All groups share one centre, and each spreads out both ways along 11 directions, with some noise.
In the rows, zero is written as 128.
Known rows, each followed by its group:
[180 103 142  72 164 104  95 107 201 109 121 118 100 210 126 155 111 145
 154 120 151] : Z_192
[103 134 148 105 174 190 140 147 102 187 137 175  97 152 104  96 153 118
  98 146 175] : Z_809
[115 119 156  96  93  98 114  94 200 112 135  80  71 181 148 178 129 118
 127 119 125] : Z_809
[139 138 142 158 146 132 113 141 135 143 139 128 201  75 151 156 152 114
 148 141  72] : Z_769
[130 132 128 120  81  82 132  85 143 154 174 103 116 124 123 145 124 155
  99  94 114] : Z_924
[111 134 178 166 119 144 128  73 149 205  83 115 117 141 163 160 175 158
 110 157 180] : Z_563
[129 143 154 132 105 162 131  90 162 145 149 114 114 138 101  89  82  88
 138  95 153] : Z_924
[169  67 120 121 174 163 116 157 114 112 138 136 158 156 144 104 111 138
 164 134 137] : Z_563
[ 67 196 109  97 116  85 113  91 114  77 119  86  57 166 125 167 146 156
 103 162 113] : Z_563
[203 137 162  97 163  96  81 128 171 182  63 130 146 156 149 149 123 175
 178 134 169] : Z_192
[154  90 146 170 146 153 109 124 110 161 119 111 191 114 188 116 137 149
 165 147 137] : Z_769
[ 88 153 122 118 147 142 100 111 132  83 191 107 145 137 137 117 140 132
 113 115 114] : Z_192
[ 92 176 148 105 135 145 113 120 143 114 164  87 122 130 152 148 112  66
 148 166  61] : Z_809
[ 79 185 119  78 147  76  98 120 172  82 172 117 103 154 134 103 154 122
  88 119 138] : Z_809
[141 149 152  74 121 158 123  90 172 166 132 101  73 177 104 149  77  98
 119 129 150] : Z_769
[152 127 102  92 162 118 117 164 137  92 138 157 131 151 107  65  94 114
 141 106 156] : Z_924
[104 163 166 136  87  93 128 118 189 103  66 129  85 126 108 132 136  93
 160 101 144] : Z_769
[148 113 125 114 185 145 123 115 134  99 155 169 132 166  83 130 149 163
 136 108 130] : Z_563
[106 115 140 122 179 187 127 121  92 114 148 136 100 179 124 128 149 134
 163 163 114] : Z_809
[168  79 138  89  83 113 126 129 191 156 143  79  99 160 151 181  90 112
 102 118 132] : Z_192
[106 185 125 121 129 104 115 116 165  99 133 126 133 110 115 132 130  90
 108 126 108] : Z_563
[145 142 120 134 137  78 130 135 196  99 104 137 151 105 135 155 141  83
 116 142  98] : Z_192
[134 100 160 120 133 102  95 188 165 138 134 131 167 109 167 144 168 138
 164 105 115] : Z_192
[104 192 191 110 142 176 109  97 169 182 159 118 129 116 114 184 145  79
 141 144  79] : Z_769
[143 118  94 135 125  96 135 121 143  78 143 108 144 128 138 137 113 112
 118 131  91] : Z_809
[ 99 172 122 140 177 169 144  93 100  84  90 137  95 160 103 139 136  99
 140 194 108] : Z_563
[144  97  96 150 119  86 127 163 135 101 117 138 178  91 153 127 148 149
 109 112 130] : Z_769
[ 65 149 132 154 138 122 148  70 165  63 123 122  77 172 131 122 167  96
  95 150 146] : Z_563
[ 72 120 167 154 106 184 151 122 184 160 126 138 116 113 128 127 163  77
  65 102 191] : Z_769
[149 163 117 125 153  47 112  89 167 151 167 145 168 113 131 136 173 177
  79 117 120] : Z_809
[ 29 168 151  94 107 132 123 178 111 115 123 135  64 125 121 157 183 114
 121 138 114] : Z_563
[ 90 164 151 108 140 164  95 148 113 113 127 111 116 137 138 131 136 119
 164 143 117] : Z_809
[114  92 157 170 136 203 121 115 148 125 118  99 162 138 171 173 154 122
 120 146 145] : Z_563
[132 113 148 118 148 120  89 146 177 119 133 113 165 134 173 154 162 143
 134 117 138] : Z_563
[123 109 176 156  84 142 144 106 136 214 102 113 115 115 149 156 146 142
 122 130 153] : Z_809
[115 126 104 123  98  98 138 151 113 111 138 111 115 124 149  75 101 104
 112 127 140] : Z_769
[ 71 154 127 139  94 128 135 150 159 102 129 120 132  87 130 149 149  81
  75 113 127] : Z_192
[131  84 165  89 125  80 119 129 158 157 143 118  60 196 158 137 153 154
 156 138 129] : Z_192
[134 112 106 123 133 114 129 166  84 152  99 162 137 115 126 108 152 186
  99 116 187] : Z_924
[149 112  94 108 111  90 123 147 132 130  99  93 122 147 188 112 101 137
  82 154 188] : Z_924
[ 57 206 145  90 151 153  86 120 155  71 149  76 106 156 154 158 138  72
 133 170  92] : Z_192
[128 154 164  86 132 150  58 186 240  90  68 102 167 119 154 193 130  87
 152 101 157] : Z_192
[104 144 116 131 114 113 138 158  92 169 155 142 148  76 137 123 154 137
  89 131 113] : Z_769
[108 132 154 123 125 100 137 150 135 157  96 159  99 124 124 140 174 138
 133 134 142] : Z_192
[148  94 123  90 146  96 124 140 121 139 156 140 101 172 133 110 131 161
 138 124 131] : Z_924
[ 90 182 104 132 129 163 134  81 128  69 151  91 120 136 120 116  90  76
 102 150 109] : Z_924
[133 126 120 128 139 104 161  88 185 103  88 133  78 172 121 150 126  80
  98 164 137] : Z_192
[129 122  96  93 149 100 105 161 115  69 124 136 118 157 122 107 126 166
 135 109 151] : Z_809
[ 94 145 151 156 170 197 122 146  71 159 116 154 149 109 138 118 169 135
 155 162 131] : Z_192
[145 143 109 124 179 152 137  94 110 100 123 163 116 156  69 148 132 147
 127 142 115] : Z_563
[ 81 190 131 105 198 112 106  99 122 134 191 151 135 150 135  97 194 153
  88 156 126] : Z_809
[ 81 157 167 113 164 192 127 130 105 154 150 140 101 143 113 157 161 103
 153 162  89] : Z_769
[119 154 143 143  85 147 129 157 102 183 101 119 145  68 143 124 110 105
 137 134 125] : Z_809
[142 151 133 115 167 132 103 148 117 153 137 157 172 100 117 160 163 171
 129 131 108] : Z_769
[ 99 116  87 132 153 185 154 108  78  41 136 125  86 176  89 141 112 111
 117 161 111] : Z_563
[138 166 118 150 164 132 133 106 148  92 114 122 144 135 142  50  81  46
 151 162 127] : Z_924
[119 107 125 164 124 164 154 130 161 116  80 141 136 110 124 182 150 103
  72 141 151] : Z_924
[ 73 144 167 130 137 142 109 111 175 134 181 100 132 135 169 164 186 110
 104 143 105] : Z_769
[104 125 126 110 137 135 123 170 114 131 109 136 110 129 140 161 164 138
 116 150 135] : Z_809
[147 111 125 132 152 136 147 103  96 152 120 174 105 158  88  88 132 171
 124 116 176] : Z_192
[ 99 138 150  98 158 170 119 114 134 102 173 149  94 164  78 161 157 143
 137 108 104] : Z_924
[127 162 154 126 165 181  94 143 107 160 145 118 179 112 151 119 129 123
 170 143 113] : Z_769
[126 127 150 144 113 103 135 104 146 169 115  91 120 128 185 147 131 101
 127 181 111] : Z_924
[103  88 145 141 113 136 153 110 178 104 146 102  96 158 152 151 142  80
 113 144 108] : Z_769
[147 111 128  59  97 115 122 177 126 153 182 106  97 134 123 147  84 107
 137 111  90] : Z_924
[172  98  89 110 136 120 123 157 132  87 118 121 142 138 131 162 102 133
 122 135 115] : Z_563
[ 86 220 153  69 161 116  59 126 138 104 167 128 128 138 100 137 159 177
 157  90 119] : Z_924
[ 85 175 142 151 125 187 120  54 135 116 150 109 143 116  98 216 164 163
  92 124 103] : Z_924
[181  87 133 101 157 169 154 150 170 130 145 152 120 151  99 133  75  49
 139 133 102] : Z_563
[169 154  91 102 200 120 111 140 145 119 161 166 188 120 110 109 127 128
  89 128 133] : Z_809

New rows. What belongs after each?
[ 90 112 159 126 112 185 138 121  87 178 143 125  89 141 116 187 162 162
 118 130 120] : Z_924
[ 60 148 129 145 143 174 146 157  66 155 193 151 139  88 129  82 160  95
 108 147  94] : Z_769
[133 160 172 102 161 157 125  92  94 199 141 142  97 150  97 158 142 160
 174 155  93] : Z_769
[109 108 181 128 150 189 112 131 207 136  87 140 128 149 134 219 190 124
 110 128 165] : Z_769
[120 141 186 131 124 217 122  88 120 189 142 124 118 145  99 107 103 128
 165 104 158] : Z_924
[169  74 150 134 149 169 152 135 181 133 130 161 136 132  97 176 124  85
 135 119  99] : Z_924
[100 120 158 121 110 160 112 157 160 142 136  85 134 120 183 178 142  81
 129 149 105] : Z_192
[136  90 105 112 102  61 139 149 160  71 116 102  95 148 151 182 131 114
 121 149  85] : Z_769
[114 181 152  94 139 114  81 138 190 110 135 136 143 115 105 164 153 137
 131  89 125] : Z_924
[105 149 151 111 165 146 136 123  85 141 164 130  83 169 132  47 107  86
 198 169  96] : Z_924
[125 139 131 125  91  59 125  88 164 146 144 121 121 126 127 126 150 172
  92  84 153] : Z_924
[ 86 147 152 104 133 167 119  89 158 101 164 115  81 176  99 149 138 118
 122 115 124] : Z_924
[113 155 109  41 155 144 109 156 111  94 140 124  63 186 102 123  91 115
 128 140 138] : Z_769
[144 133 115  70 160 150 125 136 101 119 150 123  83 176 107 155  94 116
 147 164  87] : Z_769
[141  89 124 183 155 118 181 114 116 140  94 194 128 124 106 103 174 134
 113 141 151] : Z_192
[128 114 172 124 142 153 120 109 201 134 121 140 117 154 111 174 156 123
 128 104 145] : Z_924
[ 70 162 176 117 156 212 123 112 146 174 159 151 113 135 101 128 168 106
  91 118 168] : Z_769
[133 145 141  83 130 100 106 144 145 145 170 119 120 143 140  86 109 110
 149 114 122] : Z_563
[124 170 143  88 108 111 124 136 144 141  76 152  73 136  71 135 116 133
 130  96 173] : Z_769
[182  89 154  95 156 160 122 149 128 171 105 148 117 155 106 190 123 153
 172 138 116] : Z_809
[139 138 114 112 133 109 128  75 162 112 134 124 104 172 109 133 126 150
  92 120 160] : Z_192
[ 95 123 177 129 139 164 131 108 142 153 150 163  93 150  81 153 179 155
 135  92 142] : Z_924
[117 105 136 125 130 117 140  85 187  90 111 100  72 204 152 114 121 102
 107 150 174] : Z_192
[128 106 121 140 105 153 150 102 153 118 123 103 111 141 133 171 122 106
  74 137 138] : Z_924
[151 155 133  98  86  60 130 142 135 184 125 146 115  99 101 102 102 148
 123  86 143] : Z_809
[142  78 121 165 152 167 137 133 131 130 159 115 185 116 177 134 131 102
 126 154 102] : Z_769
[136 168 148  76 154  97  80  98 197  89 183 133 118 171  90  86 113 138
 162  64 136] : Z_924
[147 119 133 147 150 107 140  84 163 120 125 117 125 163 157  94 123  96
 136 163 132] : Z_924
[188 156 136  87 170 102 109 100 161 111 131 132 125 158  90 203 107 138
 186 145  44] : Z_769
[141 103 132  56 109 158 119 144 143 128 190 107  84 168 100 141  69 108
 131  91 117] : Z_924
[127  75 127 151  94  73 183  99 104 126 148 116  60 160 141 134 135 122
 149 163  65] : Z_769
[146 116 161 142 151 110 117  99 194 143 116 149 148 138 125 179 182 155
 125 112 141] : Z_924
[154 101 143 116 136 139 106 100 217  85 111  97 131 181 150 139 101 102
 126 115 172] : Z_769
[101  88 159 113 116 136  97 156 172 117 171  92 135 142 184 147 155 121
 134 110 124] : Z_192
[121 135 141 125 105 123 153 117 134 173 158 123 116 105 124 153 131 102
  96 136  97] : Z_769
[ 80 177 139 101 110 114 133 141 159 121 129 134  88 117 100 159 145  88
 101 127 106] : Z_563
[151 115 107 127 129  42 105  58 167  84 167  94 131 178 152 109 137 197
 112 102 141] : Z_809
[152 115 123  69 211 146  98 125 138 124 161 133 120 206 140 143 144 160
 120 162 143] : Z_809
[117  83 146 159 166 138 140 109 111 138 148 148 125 163 152 117 182 146
 144 159 119] : Z_192
[153  97 130 116 155 112 131 126 202  96 131 140 127 157 119 176 149 107
 113 127 115] : Z_924
[ 97 134 126 108 121 196 127 100  95 126 150  90  87 174 126 113  86 124
 113 141 156] : Z_924
[122 123 129 121 133 188 132  86  88 146 167  80 106 168 146 139  94 123
 131 174 105] : Z_924
[171  89 167  81 155 140  99 193 171 182 128 144 151 132 144 181 145 125
 159 121 117] : Z_563
[129 123 119 125  94 101 133 120 218  59 125  99 115 140 134 110  86  52
 105 102 144] : Z_769
[155  81 122 127 122 162 125 125 169  78 115  98 123 166 137 164  92 102
 148 123 131] : Z_809
[101 129 161  81 127 157 148 116 147 174 138 133  43 171  99 214 154 123
  90 152 115] : Z_769
[141 142 179 110 180  94 101  94 188 127 169 165 128 166  98 105 164 145
 190  97 107] : Z_924
[128  98 131 137 112 118 152 110  89 182 120  99  90 156 181  90 116 137
 118 175 161] : Z_924
[133  84 140 182  92 149 130  86 145  81 113  75 143 141 156 151 108 127
 174 121 106] : Z_809
[171 140 159  90 154 152  89 102 155 174 107 118 129 169 126 159 117 170
 150 128 168] : Z_769
[137 116 145  95 140 167 127 102 112 152 149  97  81 191 141 118  87 111
 156 163 130] : Z_769
[ 87 120 119 144 151 132 140  86  70 125 210 134 113 154 126  93 166 171
 105 136 111] : Z_192
[127 111 161  55 151 121  98 120 164 113 151 101  53 232 139 131 125 138
 172 129 139] : Z_192
[128 102 168 178 109 134 129 122 147 192  75 140 151 105 155 145 178 170
 124 111 186] : Z_769
[132 180 139  93 178 150  94 141  72 158 150 148 141 128 110 124 130 161
 177 148  97] : Z_769
[138 148 120  87 115 143 119  92 130 107 203  70 106 162 122 109  49  88
 140 128  86] : Z_924
[ 99  82 134 139 140 105 151 115  80  90 135 128  50 194 141 119 163 152
 184 168  91] : Z_769
[101 132 141 144  81  84 156 145  97 147 112 114  92 103 145 141 135 106
 159 158  69] : Z_769
[142  87 143 105 134 110 116 126 202 100 111 115 104 169 136 236 165 143
 119 131 115] : Z_809
[134 153 159 147 161  96 107 157 132 174  82 173 168  94 144 113 188 153
 158 139 147] : Z_924
[ 96 158 126  77 156  78 113 114 167  67 165 139  72 185  95 136 160 129
 125 126  97] : Z_192
[140  99 131 132 149 134 153 118  78 136 131 142  96 158 122 131 132 141
 174 167  85] : Z_769
[123 171 114 114 174 117 112 126 103  98 169 154 151 118  91 130 150 153
 144 122  79] : Z_924
[133 147 116 106 109  76 154 126 187  98  79 149  76 138  88 130 110  85
  92 117 156] : Z_192
[145 147 123 109 163 114 116 122 171  74 107 176 124 144  63 116 134 139
 136  84 153] : Z_769
[ 74 167 194 100 137 122 104 156 107 188 138 137  91 131 141 132 189 140
 185 144 101] : Z_924
[180 145 104  92  96 107 138 116 146 166 118 134 114 121  85  98  49 114
  90  89 180] : Z_769
[106 187 192 122 111 149 100 106 141 198 130  89 127 116 156 144 124 102
 164 147 110] : Z_769
[140 150 153  56 128 122  72 173 149 148 169 103 143 122 135 178 121 148
 161 101  87] : Z_192
[100  73 122 141  99  98 174 111 130 107 132 134  48 175 128 109 145 127
 103 130 152] : Z_769
[156 140 143 122 160 163 111  84 147 124 173 149 158 143  76 130 119 147
 155  87 106] : Z_924
